The rows of a group lie close to one hidden flat surface of 12 dimensions, which passes through zero. Surfaces can cross.
In the rows, zero is written as 100.
Known rows, each followed by its group:
[115,141,93,106,53,88,92,113,94,114,119,126,114,115,114,102,63,87,79,104,140,90,87]
j_583
[121,89,82,80,71,75,78,100,78,119,114,115,89,146,78,111,100,93,108,101,105,106,105]
j_557
[112,102,97,65,139,115,104,107,102,94,119,92,96,110,84,58,112,71,116,110,67,71,88]
j_738
[115,113,138,70,85,109,90,83,114,85,123,97,76,92,78,53,98,112,99,102,105,80,64]
j_751
[100,115,108,115,103,97,147,74,98,98,115,108,121,116,76,106,105,95,111,118,102,107,130]
j_756
[87,74,105,123,107,101,129,74,93,94,98,93,72,95,115,112,118,118,104,91,99,96,118]
j_583
[105,82,104,101,113,105,68,95,90,84,107,96,126,146,99,113,120,126,110,97,85,101,99]
j_557
[79,106,120,102,104,97,94,114,81,100,99,90,127,102,71,92,77,99,98,86,114,107,61]
j_438
[78,97,88,114,80,90,33,73,86,88,119,128,134,120,102,58,92,121,101,111,107,123,132]
j_757
[102,121,130,81,117,131,122,85,121,130,90,77,42,91,137,136,119,73,120,96,90,82,101]
j_583
[26,101,136,115,115,106,118,57,96,106,109,87,126,69,82,150,113,103,92,101,105,93,99]
j_738
[114,116,108,111,79,89,105,99,100,77,113,111,107,102,106,99,112,97,82,108,105,104,103]
j_438
[99,96,78,115,83,118,92,80,104,155,94,112,116,117,120,124,59,101,104,106,101,113,118]
j_751
[90,119,116,98,102,101,119,107,112,101,114,108,115,96,105,102,83,98,105,92,101,66,78]
j_757
[66,110,103,85,106,70,76,111,104,109,81,118,109,131,107,59,87,66,117,90,97,131,103]
j_438
[82,93,90,86,97,64,106,121,122,113,67,118,112,102,70,77,82,94,110,99,100,133,110]
j_583
[131,98,88,80,85,110,95,78,106,119,96,100,90,118,90,84,76,96,103,111,99,117,120]
j_757
[95,75,73,103,92,77,87,111,103,114,112,130,101,128,93,81,114,114,116,109,86,95,110]
j_757
[58,89,67,116,139,85,100,134,90,69,79,96,144,110,90,118,129,124,76,110,121,109,116]
j_751
[71,82,84,118,104,99,80,94,118,98,89,111,101,111,115,95,125,160,105,109,117,101,115]
j_757
[128,122,117,107,89,108,118,105,87,102,105,98,94,117,119,100,73,86,100,80,112,88,77]
j_738
[78,91,83,98,82,69,79,102,102,88,109,126,119,98,83,83,105,108,89,113,106,103,113]
j_583
[109,97,91,95,113,111,81,136,117,126,92,96,91,99,115,109,102,87,111,99,74,102,77]
j_756
[94,128,129,81,116,132,86,85,79,133,94,64,105,117,72,166,108,77,116,107,108,119,95]
j_438
[112,99,111,98,87,85,120,101,113,110,119,118,119,134,87,102,95,102,110,100,85,88,83]
j_557
[121,101,89,116,100,92,92,141,104,99,91,104,106,93,115,104,93,92,97,93,90,111,89]
j_738
[86,108,109,106,76,81,40,89,95,74,110,110,110,81,117,121,136,91,94,103,86,127,122]
j_557
[93,75,112,84,89,106,89,28,99,99,126,108,84,117,92,53,101,111,100,111,81,91,117]
j_738
[85,71,110,92,99,86,106,74,112,90,93,95,106,106,90,98,122,105,70,108,81,126,93]
j_738
[102,91,86,92,124,116,99,109,112,115,82,94,94,107,109,87,94,104,111,101,95,103,109]
j_557
[110,89,95,110,79,103,82,77,69,101,92,91,74,105,122,110,85,110,90,82,124,107,113]
j_751
[123,101,105,67,108,109,50,118,128,97,85,91,97,106,81,89,121,117,123,109,78,115,103]
j_738
[103,87,72,97,113,117,125,126,98,148,71,84,73,59,88,88,60,80,88,99,111,105,78]
j_557
[104,107,94,105,101,101,75,109,108,102,94,113,104,120,107,68,110,109,116,106,101,123,114]
j_756
[122,94,80,105,92,82,102,108,110,73,82,108,99,109,127,84,105,100,78,101,97,117,120]
j_438
[107,140,96,116,105,151,111,109,97,137,126,90,81,66,110,115,99,88,101,124,123,71,87]
j_756
[142,86,103,85,77,91,80,97,90,87,92,91,77,107,95,114,103,107,97,91,99,113,99]
j_751
[122,98,98,96,96,109,96,92,94,94,83,79,86,95,86,120,111,110,93,106,112,123,116]
j_757
[88,87,87,100,83,97,101,108,136,127,67,108,91,99,85,81,96,148,83,111,133,121,88]
j_757
[106,106,70,96,87,99,108,86,93,100,125,127,116,106,93,59,69,104,104,114,112,67,128]
j_583
[100,109,98,95,93,108,89,102,102,102,105,101,83,77,110,96,97,101,102,101,115,84,99]
j_756
[108,127,95,97,120,122,99,135,81,94,111,89,105,104,75,103,113,111,103,115,138,83,90]
j_756
[113,109,90,108,111,75,63,140,109,46,91,115,149,105,132,63,103,81,100,91,65,123,113]
j_438
[128,83,98,96,115,131,117,84,114,129,92,93,105,107,90,97,64,109,147,92,67,86,115]
j_583
[85,98,101,114,104,102,115,88,101,112,83,90,85,106,127,93,106,88,74,104,110,132,91]
j_756
[105,120,99,106,123,138,76,91,157,103,97,108,124,97,145,68,112,105,100,128,59,112,115]
j_438
[128,102,126,120,71,107,94,92,90,110,116,88,60,51,121,131,113,72,101,88,72,117,88]
j_751
[80,105,86,121,86,84,101,109,94,83,122,115,97,61,104,104,129,99,71,117,116,90,108]
j_438
[127,92,112,102,66,100,110,73,55,106,128,93,81,105,74,121,83,102,91,90,124,89,86]
j_557
[115,96,97,92,64,113,56,65,92,108,97,103,95,108,91,111,81,146,116,101,133,102,132]
j_751
[95,105,106,98,99,81,104,129,97,90,103,98,96,88,88,103,119,86,79,99,107,105,71]
j_557
[77,116,121,138,128,113,95,134,105,79,107,89,160,78,107,129,129,105,78,105,87,119,60]
j_757
[118,110,105,88,74,80,115,96,114,81,125,118,104,84,108,78,88,66,70,104,80,85,80]
j_757
[133,96,126,101,75,105,72,106,127,96,91,86,91,90,114,104,111,111,81,97,82,130,64]
j_738
[129,95,80,79,78,56,150,114,123,109,75,124,82,138,93,97,87,93,96,101,110,104,117]
j_438
[125,88,74,111,81,116,95,93,115,157,85,102,91,98,116,138,82,97,104,109,82,122,123]
j_751
[95,134,132,85,78,78,98,89,118,86,133,133,121,129,95,88,95,105,128,99,102,67,97]
j_557
[118,109,99,92,83,93,110,100,114,86,100,103,101,81,100,68,92,78,53,114,99,121,79]
j_757
[106,123,115,125,122,138,100,92,92,126,106,87,112,127,96,77,99,99,116,116,102,130,94]
j_557
[93,143,114,97,119,118,71,96,92,87,113,94,110,105,121,114,125,64,110,113,97,110,121]
j_438
[62,96,83,124,121,76,119,105,97,96,90,111,89,109,136,87,131,70,92,105,94,126,122]
j_738
[91,102,104,85,103,92,106,105,100,118,98,107,93,116,78,98,94,92,128,98,100,99,105]
j_438
[58,90,84,129,122,129,121,80,106,122,99,97,97,71,130,118,100,117,99,105,107,71,116]
j_751
[97,95,105,89,123,104,93,104,108,105,64,92,108,125,117,119,76,106,139,72,90,99,117]
j_738
[96,109,112,87,89,73,88,131,127,95,98,109,88,69,113,109,129,69,96,99,73,107,83]
j_557
[103,89,65,98,97,86,100,129,125,110,99,116,105,76,94,111,115,102,104,115,81,89,121]
j_438
[88,112,116,94,97,108,114,88,114,109,93,96,86,82,112,105,91,96,85,98,113,93,86]
j_756
[108,124,63,115,90,109,82,112,101,98,109,119,96,80,127,81,108,92,90,125,116,102,134]
j_583
[95,112,87,125,107,110,47,132,85,84,102,101,100,100,118,54,127,113,89,114,123,132,92]
j_756
[83,91,106,133,102,83,108,113,101,109,74,102,126,83,86,72,74,96,110,87,95,158,100]
j_583
[58,76,104,74,107,92,111,61,115,115,89,104,132,113,61,119,78,125,109,103,96,92,116]
j_738
[114,122,103,95,88,109,113,77,100,79,111,103,93,112,102,94,100,123,92,110,136,82,121]
j_757
[122,91,78,91,70,82,93,109,95,125,105,122,102,115,88,87,62,98,109,94,100,93,105]
j_751
[111,117,89,76,92,87,104,121,101,99,74,99,90,132,78,103,103,119,100,107,152,111,114]
j_738
[115,67,98,111,94,80,91,112,94,96,99,100,74,94,108,125,132,101,109,87,68,111,101]
j_757
[61,63,107,116,106,73,103,109,98,89,96,99,130,86,69,130,128,128,93,92,85,111,86]
j_583
[90,105,88,153,82,105,123,97,99,147,149,133,129,72,96,122,91,80,119,119,73,92,111]
j_751
[99,82,60,96,118,106,104,100,108,137,72,110,94,129,110,74,76,98,110,110,95,119,130]
j_557
[150,115,101,115,64,126,89,49,71,101,140,107,72,111,89,119,113,128,134,119,120,91,163]
j_756
[78,94,94,81,101,90,69,95,115,110,98,116,100,108,96,77,98,110,120,107,92,98,115]
j_583
[51,107,104,121,108,109,88,86,91,85,97,94,80,47,116,90,106,118,106,97,128,85,118]
j_751
[100,104,103,92,129,115,72,131,57,102,112,77,101,129,110,91,92,76,105,78,102,77,51]
j_756
[142,89,98,104,56,80,91,98,101,91,96,107,80,103,88,76,102,111,80,102,104,139,96]
j_757
[77,68,89,111,129,104,91,123,102,105,90,80,71,64,95,112,156,107,101,109,81,116,96]
j_438
[89,105,94,65,81,83,62,140,73,134,90,86,73,89,90,152,82,71,95,76,129,81,60]
j_756
[107,121,99,88,89,94,134,87,104,101,101,102,67,76,103,114,102,82,100,106,120,85,125]
j_557
[123,75,94,80,121,122,91,98,121,101,82,86,76,94,118,85,92,108,120,90,66,84,104]
j_738
[116,89,119,54,136,128,114,84,87,99,84,64,60,145,109,100,91,102,114,76,103,57,74]
j_583
[79,133,102,77,116,118,9,146,118,127,89,96,124,95,98,102,106,101,127,107,101,117,79]
j_583
[106,92,131,100,118,119,102,88,82,67,117,75,108,99,111,100,99,107,86,82,89,76,62]
j_756
[133,90,107,62,81,96,82,92,93,96,80,87,81,137,107,94,65,97,98,74,107,96,83]
j_751

New rows, each followed by its group:
[82,76,110,117,103,103,112,101,106,120,91,94,64,104,108,87,119,121,96,93,107,107,67]
j_757
[67,116,121,70,120,109,122,88,135,121,82,95,72,102,112,83,105,83,97,103,106,94,82]
j_738
[94,89,108,109,120,106,106,103,117,89,102,97,103,85,139,124,117,88,108,88,57,78,97]
j_757
[96,103,91,111,106,85,97,118,86,60,80,99,95,103,118,85,110,120,100,89,131,106,119]
j_757
[135,65,86,90,91,94,89,81,93,80,129,111,97,117,90,48,112,94,84,115,55,106,97]
j_738
[123,80,81,73,101,95,109,111,118,97,103,110,120,132,57,92,109,139,96,116,96,77,96]
j_751
[139,103,96,100,97,108,127,103,119,95,86,92,83,106,105,69,100,95,73,115,103,130,93]
j_757
[85,88,93,119,99,87,96,102,68,75,90,93,120,92,90,123,98,128,89,88,130,109,113]
j_738
[102,127,123,80,82,91,126,97,103,124,113,112,132,133,58,108,56,93,117,99,122,85,81]
j_438
[98,89,74,90,94,66,91,128,90,95,101,111,99,76,82,124,108,85,106,98,91,91,117]
j_756
[101,119,114,114,115,106,99,106,81,83,100,94,114,104,122,71,85,73,100,84,98,110,86]
j_757
[83,91,99,109,86,88,101,90,104,107,102,113,89,94,114,79,93,98,91,96,99,100,94]
j_438
[98,96,76,98,103,97,114,105,87,127,98,100,64,85,120,121,103,63,105,101,97,91,113]
j_756
[70,105,102,111,86,93,90,89,101,82,111,108,103,92,99,85,126,131,68,116,131,101,93]
j_757
[98,119,136,134,111,125,129,99,133,119,109,103,133,100,111,63,82,97,110,101,74,115,65]
j_557
[108,104,131,112,96,124,124,68,151,97,103,102,124,79,107,91,91,130,97,112,78,98,96]
j_756
[105,69,106,79,94,62,109,105,92,70,87,91,113,103,65,154,114,101,92,83,79,105,99]
j_756
[64,113,108,92,103,116,83,73,97,113,105,101,117,99,94,112,79,112,115,100,123,72,111]
j_757
[101,99,70,80,107,79,97,149,110,107,88,119,125,114,84,68,73,88,94,104,97,99,85]
j_738
[116,75,122,112,83,60,130,128,113,51,114,106,121,108,87,107,131,125,71,85,81,92,51]
j_557
[96,115,105,93,85,113,109,90,125,136,115,112,124,92,89,119,72,99,101,111,98,78,89]
j_438
[83,117,76,75,114,107,109,99,114,125,72,106,97,129,111,77,70,88,93,113,131,98,119]
j_438
[94,117,101,94,106,113,86,116,87,112,106,89,82,89,114,103,96,86,98,93,117,84,77]
j_756
[109,128,110,88,140,124,126,120,103,76,80,75,126,114,110,86,80,88,83,97,111,96,76]
j_438
[83,101,89,110,104,105,65,94,80,86,95,105,100,96,121,65,73,112,125,81,115,90,122]
j_738
[77,115,114,96,93,103,47,92,97,94,100,104,123,101,85,97,86,130,131,94,122,105,116]
j_738
[98,105,83,98,92,90,86,107,93,97,106,113,108,108,83,87,103,107,105,111,115,104,116]
j_738
[106,93,90,101,110,123,75,112,118,115,96,99,94,62,118,101,78,112,133,88,82,73,105]
j_738
[86,82,147,104,93,111,50,58,99,69,84,72,103,90,116,98,101,134,92,76,91,129,79]
j_738
[100,103,133,83,97,83,68,126,129,99,111,111,95,112,122,78,125,78,115,89,55,105,55]
j_557
[114,94,85,75,103,83,106,141,146,118,88,118,99,95,83,68,98,81,105,112,65,108,86]
j_751
[78,96,104,116,80,65,99,119,82,68,117,117,92,92,96,96,129,120,83,93,128,86,86]
j_757
[107,92,84,96,96,95,89,131,76,106,98,91,114,91,53,108,90,112,86,103,126,106,76]
j_557
[87,107,103,107,147,127,122,111,90,102,105,76,108,97,103,146,132,89,107,108,87,80,101]
j_757
[139,74,90,101,87,100,109,99,87,100,91,85,78,107,66,144,124,136,98,104,106,116,116]
j_438
[120,58,114,141,82,96,79,103,90,66,115,92,110,69,93,97,126,146,85,87,76,119,75]
j_438
[84,102,99,92,101,83,92,104,70,82,110,106,130,119,73,85,80,100,96,89,122,88,90]
j_756
[96,82,82,112,112,87,128,92,87,117,105,115,117,127,101,97,89,68,113,102,71,112,121]
j_756
[130,96,85,132,70,99,56,134,101,92,84,103,101,70,121,112,89,133,101,87,109,119,103]
j_738
[114,98,88,89,126,110,102,89,94,95,103,99,65,116,113,92,133,90,133,109,82,94,138]
j_738
[113,103,114,92,108,96,101,103,66,86,88,75,97,125,88,115,94,92,103,81,117,117,94]
j_438
[119,94,93,83,111,80,103,144,130,103,38,88,104,139,102,151,105,114,112,84,98,138,109]
j_738
[125,97,120,105,86,97,141,88,107,87,95,91,85,116,106,104,107,104,74,95,105,108,83]
j_438
[99,97,91,119,96,86,49,128,95,106,99,114,110,117,109,88,122,93,108,103,84,151,98]
j_756
[126,104,88,87,84,99,97,82,128,95,97,120,111,113,127,80,68,104,120,98,81,84,134]
j_757
[116,79,107,119,97,114,99,97,66,92,107,82,105,112,77,79,86,130,85,89,117,108,63]
j_557
[72,88,86,110,130,107,114,90,91,99,83,89,95,105,134,77,91,86,83,94,106,101,103]
j_557
[67,112,74,113,96,98,69,128,82,137,98,111,88,94,131,72,83,67,87,100,122,116,81]
j_756
[122,129,151,75,82,115,65,85,134,109,90,88,85,130,110,107,103,111,121,94,98,121,78]
j_738
[92,86,110,128,112,100,90,91,56,64,96,81,120,105,124,114,94,102,101,71,97,111,102]
j_738
[77,100,80,83,102,92,85,135,126,112,64,99,87,55,91,103,88,109,95,99,116,99,99]
j_751
[69,96,112,129,108,105,95,70,62,80,127,98,111,90,116,87,99,91,100,91,103,95,108]
j_738
[75,129,111,115,74,104,79,88,85,123,105,104,90,93,118,91,94,85,84,105,139,125,90]
j_756
[99,86,80,107,92,67,120,117,108,92,96,124,102,127,100,64,102,101,87,102,104,112,100]
j_557
[135,84,102,93,108,125,120,84,135,123,113,98,53,92,133,90,121,75,112,110,36,87,102]
j_738
[100,101,94,95,99,100,136,81,105,118,107,106,84,114,92,114,108,91,99,113,105,91,113]
j_738
[133,52,92,102,126,117,94,121,78,88,79,70,109,100,72,95,75,147,117,70,87,95,78]
j_438
[113,99,83,90,85,80,109,105,84,74,116,114,86,107,85,119,129,114,103,107,118,74,129]
j_757
[59,117,102,105,107,118,113,100,105,126,121,101,115,45,75,128,93,102,108,113,113,61,94]
j_738
[77,98,119,89,99,85,98,90,78,89,109,92,85,64,124,79,91,33,72,83,78,101,66]
j_757
[111,104,92,108,93,100,91,95,65,91,135,109,129,104,75,97,84,98,110,103,102,85,108]
j_738
[123,95,87,97,88,106,71,115,108,118,93,99,94,92,81,102,105,108,113,107,91,124,108]
j_557
[113,121,100,123,97,113,76,99,87,47,104,91,125,96,121,84,124,114,57,117,120,128,106]
j_438
[105,89,98,116,115,105,81,110,100,88,87,99,110,113,117,141,105,140,153,75,89,84,134]
j_757
[108,87,97,137,99,112,123,99,72,82,98,83,78,68,146,101,79,99,75,73,114,83,85]
j_738
[99,104,115,82,140,109,104,136,148,105,70,92,101,116,116,80,108,99,115,93,71,106,69]
j_756
[112,83,89,120,110,111,114,81,64,89,106,88,103,129,104,96,108,107,81,99,103,110,102]
j_756
[133,108,93,74,88,125,108,112,106,172,89,91,49,77,77,92,55,69,125,100,104,96,85]
j_557
[106,93,104,86,124,114,92,106,113,118,88,90,99,107,93,106,105,98,132,96,74,105,104]
j_438
[116,84,138,118,64,97,56,84,78,122,94,96,95,106,92,68,55,102,123,66,93,156,72]
j_757
[117,105,103,74,94,98,93,65,96,111,139,123,107,153,62,81,116,91,133,127,81,95,132]
j_738
[101,105,85,107,106,87,96,128,77,79,101,97,112,100,89,78,119,76,74,114,109,132,91]
j_757
[97,85,73,88,100,97,75,87,103,91,82,100,93,87,111,125,102,114,110,100,97,94,148]
j_557
[111,98,68,99,107,88,121,148,114,117,89,99,99,85,75,108,121,85,71,127,102,118,83]
j_751
[101,50,84,116,120,123,84,90,99,106,78,81,117,94,121,102,81,122,89,87,73,113,97]
j_557
[98,75,57,95,86,104,123,79,72,115,86,92,68,97,111,111,69,108,55,102,143,81,109]
j_756
[97,134,116,105,91,82,118,117,114,81,114,113,121,95,88,113,135,86,83,123,104,113,94]
j_438
[90,85,89,102,129,94,125,159,121,125,53,84,94,84,94,105,96,97,101,86,95,121,65]
j_757
[107,124,101,94,94,87,109,120,125,113,104,122,111,117,79,81,101,100,119,114,104,106,105]
j_557
[101,101,117,113,86,99,117,89,106,116,87,92,110,106,102,164,89,112,107,87,103,107,106]
j_738
[136,126,106,108,63,107,112,109,121,147,108,109,85,57,72,110,84,77,111,119,93,130,98]
j_557
[104,87,104,92,117,104,119,120,159,87,66,92,109,76,101,98,115,127,87,108,73,104,87]
j_756
[79,115,104,71,106,97,89,110,87,97,102,98,88,92,93,91,87,92,107,89,125,62,83]
j_557
[74,102,104,105,95,94,126,92,122,114,109,117,88,82,126,77,87,83,85,99,95,80,81]
j_438
[79,112,94,96,118,108,90,51,80,51,125,109,85,110,161,62,118,79,89,104,99,66,145]
j_757
[101,104,130,119,63,73,97,60,83,75,142,127,72,109,122,68,121,93,114,91,98,97,113]
j_438
[111,94,100,103,100,91,109,112,85,72,98,90,98,100,100,90,115,96,62,98,106,116,74]
j_738
[99,111,96,98,71,66,94,105,103,97,101,123,115,114,112,98,83,73,92,94,99,113,109]
j_438
[84,99,96,86,108,110,77,92,121,101,76,94,125,72,119,116,71,91,112,91,79,99,118]
j_757
[152,112,126,85,79,104,120,90,113,108,105,100,129,145,71,119,64,111,123,93,91,96,94]
j_438
[107,75,115,131,88,85,113,116,108,72,108,97,103,71,95,99,137,119,75,99,79,118,67]
j_438
[109,97,86,88,108,99,71,117,141,120,75,117,83,119,125,88,111,98,140,101,67,118,129]
j_738
[106,108,93,118,108,95,103,127,127,78,100,118,136,106,129,71,95,101,94,99,82,97,95]
j_757
[141,117,116,100,98,136,140,78,145,100,101,96,95,103,118,111,99,124,91,117,92,83,101]
j_757
[118,97,65,119,115,118,90,117,78,111,97,96,77,120,116,84,123,104,96,117,119,115,116]
j_756
[85,88,89,100,88,96,108,103,108,108,107,103,117,65,71,108,100,108,73,117,101,97,87]
j_738
[105,80,94,144,87,115,93,82,94,129,109,98,126,85,125,172,102,103,100,98,66,120,114]
j_751
[67,107,104,125,65,82,95,68,86,83,103,112,116,84,97,83,97,111,57,109,142,132,109]
j_756
